There are 3 ways to turn a row about zero (a turn may also mirror it). The second row of each pair is the first, turned, with some noise. The first 30 pairs use one turn. New pairs use 3 turns, one after the other, and a turn may come again.
In the rows, zero is written as 128.
Some pairs, each with its turns in order after it:
[203 148 149 104 149 140  97 126 140]
[119  75 173 178 105 150 127 108 117]	D

[122 129 118 154 144 104  94 116 106]
[161 112 145 109 113  98 138 146 127]	D

[130 109  94 150  95 133 139 126  60]
[169 164 122 109  91 134 139 110  79]	H

[125 103 133 128 131 110 130 113 123]
[119 137 127 111 115 115 142 126 113]	D

[120 125 136 142 141 125 150 135 164]
[125 151 128 115 122 142  93 114 125]	D

[140 131 116 142 174 135 106 126 186]
[153 112 153 109  88 171  93 111 133]	D

[127 187 126  78 127 147 127  65 125]
[163  77 141 124  95 173 165  90 112]	K

[111 105 136 144 203 128 156  53 203]
[135 136 122 148 150 105  74 104 245]	H

[134 136 147 127 125  76 106 124 155]
[ 84 140 126 141 127 170 129 115 146]	K

[173 143  53 128 113 151  92  91 123]
[161 165 189 121  86 115 174  95 124]	K

[127 126 146 109 156 129 138 121 131]
[145 117 113 134 140 145 114 118 134]	K

[105 127 121 134 118 132  92 125  53]
[153 140 117 116 127 152 176  83  89]	H

[152 171  96 139 170 121 129 145 119]
[164 172 119 122 112 161 143 152 120]	K

[136 118 115 129 148 101  98 124 115]
[142 125 105 100 155 120 142 118 128]	H

[126 163  92 141 135 131 142 186 144]
[136 172  98 124 136 125 171 166 107]	K

[117 153 103 118 114 118 154 127 106]
[123 154 101 142 103 130 144 142 115]	H

[128 117 107 107 182 163 117 110 149]
[180 141 138 115 165 140 127  89 118]	K

[142  83 137  98 154 112 137 111 129]
[123 126 109 128 148  90  93  94 127]	H

[146 125 143 119 138 132 166 146 128]
[ 92 125 113 139 128 125 105 110 126]	D

[ 76 132 159  53 135 113 109 129 127]
[ 83  84  93 177 144 120 155  93 123]	H

[169 134 110 128 128 125 171 170 182]
[141 162  93 152 154 117 177 147 172]	K

[100 174 121 184  99  67 151 120  88]
[ 89 115 158 150  89 160 132 211 107]	K

[111 129 102 132 127 114 203 146  82]
[104 137  66 115 158  76 119 104 151]	D

[152 141 130 203 104 105 152 145 157]
[123 146 181 100 163 102  76 106 138]	D

[156 119 126 145 155 139  91 117 121]
[134 128 136  82 157 139 125 110 138]	H

[ 57  89 167 122 119 136 159 129 138]
[106 188  83 107 128 143 120 162  93]	D

[147 110 104 127 120  93 139 151  79]
[129 159 125 167  87 109 102 149 123]	K

[122 116 127  55 112 135 145 159 124]
[ 85 101 100 154 112 121 107 121  80]	H

[121 125 102 130 138 157 162 142 118]
[121 112  92 110 151 137 115 118 145]	D

[113  85 167 130 105  56 106  53 143]
[161 104 133 135 133  33 165  86 169]	H

New pairs, each followed by its turns in order:
[118 135 137 121 113 141 124 126 116]
[145 134 125 133 124 140 117 133 114]	H D K

[107 130 137 154 107 127 118 153 124]
[114 153 122 139 132 127 163 141 123]	K D K

[145  70 139 134 173 128 169 129 110]
[127 137  75 144  95 155 119  78 124]	H H D

[115 118 147 113 123 101 160 167 127]
[128 151 107 116 117 150 162 129 164]	D D K

[145 132 115 130 137 137 129 139 155]
[145 118 125 125 131 135 106 106 120]	H H H

[130 119 141  96 125 114 124 170  94]
[128 115 151  95 142 132 159 130  90]	H K H

[156 169 157 119 125 169 135 159 172]
[138 108  79 142 119 157 111  69 112]	D K K

[143 115 113 186 146  85 130 153 146]
[106  97 119 109 110 113 147 191 145]	D D K

[151 107  96 113 123 124 117 126 103]
[128 130 149 123 165 108 146 125 110]	H K D

[122 127 120  73 132 149 145 148 130]
[157 121 149 132 113  97 143 118 164]	H H K

[140 132  92 110 111  87  81 155 108]
[146 174 106  87 120 139 145  92 151]	H D D

[100  53  94 125 137 129 116 151 118]
[ 98  96 159 130  98 186 152 104 107]	K K H

[127 136  53 100 165 109 126 121 133]
[152 132  93 146 151 150 133 100  65]	D D D

[182 130 150 115 126 151  53 153 148]
[142 173 202 118 117 141  90  93 121]	H K K

[126 150 182 150 120 116 152  76 145]
[179  82 115 144 115 171 147 148 126]	D H K

[ 53 133 143 117 116 100 126 127 126]
[136  72 136 125 159 133 143  95  96]	K H D

[ 97 128  66 135 126  91 130 125  81]
[156 168 160 132 112 158 112 166 177]	D K H

[144  95 139 140 195 203  60 140 155]
[173 115 174 134 116 176  96  38 159]	H K K

[134  68 179 162  91 116 135  94 131]
[191 154  94 104 133 134 140 186 107]	D D H

[134  53 129 141  93 134 132 125 133]
[175 151 106  90 125 134 104  99  99]	D K H

[138 110 126  97 100 133 150 160 129]
[130 167 108 149 111 130 158 132 146]	K H K

[ 80 129 126 142 165 190  75 108 133]
[ 96 143 113  62 180  86 143 123 145]	K D D

[133 146 123 150 200 122 159  53 139]
[152  85 134 201 146 117  84 168 161]	D D K

[ 93 119 124 128 140  79 128 157  63]
[128 123 141 103 141 130 152 207  93]	D K K

[135  92 102 125  94 134 128 121 132]
[148 119 140 141 105 107 161 130 149]	H K H

[102 149 185 118  92 162 153  89 158]
[173 103 171  97  75 104 107 127 102]	K K D

[138 112 150 167 139 119  95 119 151]
[125 101 148 125 176 135 121 135 147]	K D D

[203 119 139  93 125 117 133 176 172]
[ 92 118  92 133 156 125  54  95  90]	K K D

[141  82 123 111 166 156 159  94 150]
[194 132 127 167 144 114 136 152 125]	D D K

[143 131 131 145 145 185 147 155 143]
[127 131 100 149 101 132 182 114 133]	H K D

[123  53 129  85 172 123 154 105 160]
[153 137 147 127  32 111 156 130 112]	D H H

[144 111 148 112 183 100 120 109 146]
[118 171 117 177 159 131 113 141 135]	D D H

